The rows of each matrix lie in a flat space through zero, up to rounding. After each matrix: how many dimensions does the smallest such space have?
(in the rows, 128 means zero)

[[144 152 103 150 122 154 125 134 125 146 149 142 142 118 124]
 [152 168  77 164 119 180 109 139 109 141 156 127 162 123 119]
 [103  77 195 101 153  52 167 122 164 114  83 162  83 103 137]
 [150 164 101 136 104 167 122 126 129 176 180 140 138 134 129]
 [122 119 153 104 121 109 141 118 145 148 138 138 106 134 137]
 [154 180  52 167 109 208  86 139  86 130 164  93 182 146 115]
 [125 109 167 122 141  86 164 127 164 147 118 180  97  94 135]
 [134 139 122 126 118 139 127 126 130 146 147 131 129 133 130]
 [125 109 164 129 145  86 164 130 161 140 111 182 100  88 133]
 [146 141 114 176 148 130 147 146 140 134 119 183 137  72 120]
 [149 156  83 180 138 164 118 147 111 119 127 141 162  99 115]
 [142 127 162 140 138  93 180 131 182 183 141 225  93  66 136]
 [142 162  83 138 106 182  97 129 100 137 162  93 159 157 123]
 [118 123 103 134 134 146  94 133  88  72  99  66 157 156 118]
 [124 119 137 129 137 115 135 130 133 120 115 136 123 118 128]]
 => 3

[[120 166 160 117 138 120  87 138 128 142 120 107  83  97 151]
 [166 157 134 118 166 131 151 160  84 126 158 160 135 146 122]
 [160 134  97  99 165 127 168 199  88 102 174 161 106  98 135]
 [117 118  99 144 143 143 112 118 120  81 112 134 116 121 132]
 [138 166 165 143 140 125 101 114 114 143 117 125 135 141 127]
 [120 131 127 143 125 126 146 105 128 127 105 149 177 163 122]
 [ 87 151 168 112 101 146  77 126 186 197 137  91 105  96 149]
 [138 160 199 118 114 105 126  82 144 233 107 111 146 188 118]
 [128  84  88 120 114 128 186 144 125  87 142 154 166 145 117]
 [142 126 102  81 143 127 197 233  87  48 193 174 140 104 143]
 [120 158 174 112 117 105 137 107 142 193 103 125 148 162 136]
 [107 160 161 134 125 149  91 111 154 174 125 120 138 133 135]
 [ 83 135 106 116 135 177 105 146 166 140 148 138 120 101 150]
 [ 97 146  98 121 141 163  96 188 145 104 162 133 101  42 159]
 [151 122 135 132 127 122 149 118 117 143 136 135 150 159 108]]
 => 8

[[101 138 152 175 131 100 133 111  72 138 129 130 154 129 140]
 [138 142 102 113 120 166 143 148 174 121 136 101  98 134 112]
 [152 102 169  97 119 112 122 107  59 134 125 144 145 111 177]
 [175 113  97  51 118 177 126 152 199 114 128 119  88 124 120]
 [131 120 119 118 122 141 112 133 152 126 109 134 140 130 117]
 [100 166 112 177 141 124 161 137 139 127 160  99  99 139 107]
 [133 143 122 126 112 161 145 137 132 128 132  98 117 131 131]
 [111 148 107 152 133 137 137 139 160 125 134 114 117 138 102]
 [ 72 174  59 199 152 139 132 160 243 119 131 112 109 159  36]
 [138 121 134 114 126 127 128 125 119 128 130 131 126 124 139]
 [129 136 125 128 109 160 132 134 131 130 117 107 134 131 128]
 [130 101 144 119 134  99  98 114 112 131 107 166 159 122 135]
 [154  98 145  88 140  99 117 117 109 126 134 159 123 115 151]
 [129 134 111 124 130 139 131 138 159 124 131 122 115 132 113]
 [140 112 177 120 117 107 131 102  36 139 128 135 151 113 182]]
 => 4

[[ 86 145 134 139  72 148 131 109 118  72 124 132 136 146 121]
 [145 151 172 141 190 135 180 190 118 131 147 155 106 153 134]
 [134 172 136 213 138 149 155  97 151 115 125 124 142 132  87]
 [139 141 213 147 171  92 119  89  65 188 154  79 116 140 157]
 [ 72 190 138 171  13 194 143  74 115  65 140 173 146 113 146]
 [148 135 149  92 194 118  99 166 142 102 126 103 132 150 112]
 [131 180 155 119 143  99 142  87 115 133 175  71 204  75 173]
 [109 190  97  89  74 166  87  75 162  72  98 194 138 105 109]
 [118 118 151  65 115 142 115 162  62  76 149 172 135 126 153]
 [ 72 131 115 188  65 102 133  72  76 138 138 118 131 143 169]
 [124 147 125 154 140 126 175  98 149 138 125 121 143 168 181]
 [132 155 124  79 173 103  71 194 172 118 121 111 111  94  99]
 [136 106 142 116 146 132 204 138 135 131 143 111 150 176 168]
 [146 153 132 140 113 150  75 105 126 143 168  94 176  58 189]
 [121 134  87 157 146 112 173 109 153 169 181  99 168 189  63]]
 => 12

[[112 113 121 146 140 139 150 131 127  99 114 125 116 110 135]
 [113 123 100 115  87 121  88  97 153 156 133  96 137  90 126]
 [121 100 117 110 160 132 145 115 114 152 115 138 146 103 126]
 [146 115 110 122 134 137 106 124 123 107 153  85  96 105 139]
 [140  87 160 134 143 148 161 130  85  86 149 122 129 130 150]
 [139 121 132 137 148  85 131 127 116 130 157 141 128 153 136]
 [150  88 145 106 161 131 113 128 101 121 159 136 127 115 132]
 [131  97 115 124 130 127 128  73 109 127 146 115 121 109 132]
 [127 153 114 123  85 116 101 109 129 151 115 110 156 137 129]
 [ 99 156 152 107  86 130 121 127 151  85  71 120 127 186 129]
 [114 133 115 153 149 157 159 146 115  71  79 119 110 122 136]
 [125  96 138  85 122 141 136 115 110 120 119  49 141 105 112]
 [116 137 146  96 129 128 127 121 156 127 110 141 109 161 113]
 [110  90 103 105 130 153 115 109 137 186 122 105 161  31  97]
 [135 126 126 139 150 136 132 132 129 129 136 112 113  97  85]]
 => 11

[[ 85 138 163 170 136 122  94 114 156 207  99 115 206 109 154]
 [138 129 106 137 127  97 115  94 146 114 132 127 148 108 134]
 [163 106 139 114 114 120 141 113 137 100 141 119 113 140 153]
 [170 137 114 168  94 107 121 118 119 121 163 123  85 150 111]
 [136 127 114  94 151 107 150 142 133  89 105 137 159 139 188]
 [122  97 120 107 107  81  90 133  98  96 136 143 108 166 170]
 [ 94 115 141 121 150  90 177  77 156 101 175 115  94 107 124]
 [114  94 113 118 142 133  77 107 150 152 101  87  94  55  95]
 [156 146 137 119 133  98 156 150  89 115 176 183 120 166 112]
 [207 114 100 121  89  96 101 152 115 197 152 177  96 122  43]
 [ 99 132 141 163 105 136 175 101 176 152 194 100 181  91 175]
 [115 127 119 123 137 143 115  87 183 177 100 124 155 114 118]
 [206 148 113  85 159 108  94  94 120  96 181 155 152 126  84]
 [109 108 140 150 139 166 107  55 166 122  91 114 126  63 124]
 [154 134 153 111 188 170 124  95 112  43 175 118  84 124 169]]
 => 13

[[154 123 119 133 127 117 114 133 116 106 125 127 136 112 140]
 [123 173 111 136 137 125 131 130 153 124 113 142 131 134 115]
 [119 111 178 140 131 124 134 128 119 106 136 108 125 130 134]
 [133 136 140 139 135 119 129 133 127 108 125 122 130 127 128]
 [127 137 131 135 174 120 133 115 127 131 107 131 135 126 133]
 [117 125 124 119 120 145 125 124 136 136 138 127 110 130 113]
 [114 131 134 129 133 125 152 138 127 145 134 121 127 150 114]
 [133 130 128 133 115 124 138 159 118 107 133 119 124 140 103]
 [116 153 119 127 127 136 127 118 151 138 125 138 123 131 123]
 [106 124 106 108 131 136 145 107 138 200 132 142 134 144 139]
 [125 113 136 125 107 138 134 133 125 132 182  93  94 140 107]
 [127 142 108 122 131 127 121 119 138 142  93 160 151 120 145]
 [136 131 125 130 135 110 127 124 123 134  94 151 167 120 163]
 [112 134 130 127 126 130 150 140 131 144 140 120 120 150 107]
 [140 115 134 128 133 113 114 103 123 139 107 145 163 107 185]]
 => 7

[[141 128 120 147 151 142 108 107  97 127 107 100 120  87 107]
 [128 122 139 100  85 137 140 125  96  85 123 175 162 124 116]
 [120 139  75 120 140 147 148 116 111  88 118 107 129 194 147]
 [147 100 120  79 138 146  67 157 107 115 169 128 222 160 156]
 [151  85 140 138 109 117 118 166 171 114  91 155 142 137 173]
 [142 137 147 146 117 101 124 145 144 128  93 140  95 147 137]
 [108 140 148  67 118 124 101 134 129 155 141  84 169 123 127]
 [107 125 116 157 166 145 134  78  77 133 134 147 107 113  91]
 [ 97  96 111 107 171 144 129  77 102 153 126 136 133 127  97]
 [127  85  88 115 114 128 155 133 153 146 138 165 112 168 112]
 [107 123 118 169  91  93 141 134 126 138 125 140 113 143 130]
 [100 175 107 128 155 140  84 147 136 165 140  71 159 127 133]
 [120 162 129 222 142  95 169 107 133 112 113 159  77 109 132]
 [ 87 124 194 160 137 147 123 113 127 168 143 127 109  49 126]
 [107 116 147 156 173 137 127  91  97 112 130 133 132 126 152]]
 => 12

[[115 125 140 127 117 124 113 154 130 145 117 153 145 133 146]
 [125 125 129 130 139 135 120 136 135 118 122 123 121 115 126]
 [140 129 119 128 129 125 136 117 122 136 138 118 132 126 125]
 [127 130 128 120 125 128 129 148 125 135 122 133 142 140 146]
 [117 139 129 125 116 132 138 120 123 116 112 126 129 143 133]
 [124 135 125 128 132 138 132 129 129 110 113 114 125 126 130]
 [113 120 136 129 138 132 111 137 133 127 118 131 113 107 130]
 [154 136 117 148 120 129 137 103 137 111 142 117 143 129  99]
 [130 135 122 125 123 129 133 137 118 122 112 121 139 131 144]
 [145 118 136 135 116 110 127 111 122  46 127 153  87 134 102]
 [117 122 138 122 112 113 118 142 112 127 109 154 126 130 149]
 [153 123 118 133 126 114 131 117 121 153 154 128 141 123 121]
 [145 121 132 142 129 125 113 143 139  87 126 141 125 118 115]
 [133 115 126 140 143 126 107 129 131 134 130 123 118  86 119]
 [146 126 125 146 133 130 130  99 144 102 149 121 115 119  89]]
 => 7

[[113 166 154 126 111 114 127 119 112 133  83 142 140 140 136]
 [166 144 153 106 142 139 119 121 113  97 112 139 116 120 148]
 [154 153 141  97 141 137 132 135 119 107 100 146 117 146 139]
 [126 106  97 235 123 120 113 168 156  92 164  85 118 118 127]
 [111 142 141 123  83 130 117 105 115 156 114 123 105 127 104]
 [114 139 137 120 130 139 126 108 135 129 121 133 131 137 118]
 [127 119 132 113 117 126 126 115 116 148 132 129 125 116 124]
 [119 121 135 168 105 108 115 117 102 144 123 123 128 110 132]
 [112 113 119 156 115 135 116 102 116 147 134 128 108 135 103]
 [133  97 107  92 156 129 148 144 147 137 163 127 150 117 134]
 [ 83 112 100 164 114 121 132 123 134 163 136 124 131 149  99]
 [142 139 146  85 123 133 129 123 128 127 124 129 128 114 135]
 [140 116 117 118 105 131 125 128 108 150 131 128  90 131 111]
 [140 120 146 118 127 137 116 110 135 117 149 114 131  91 135]
 [136 148 139 127 104 118 124 132 103 134  99 135 111 135 131]]
 => 7
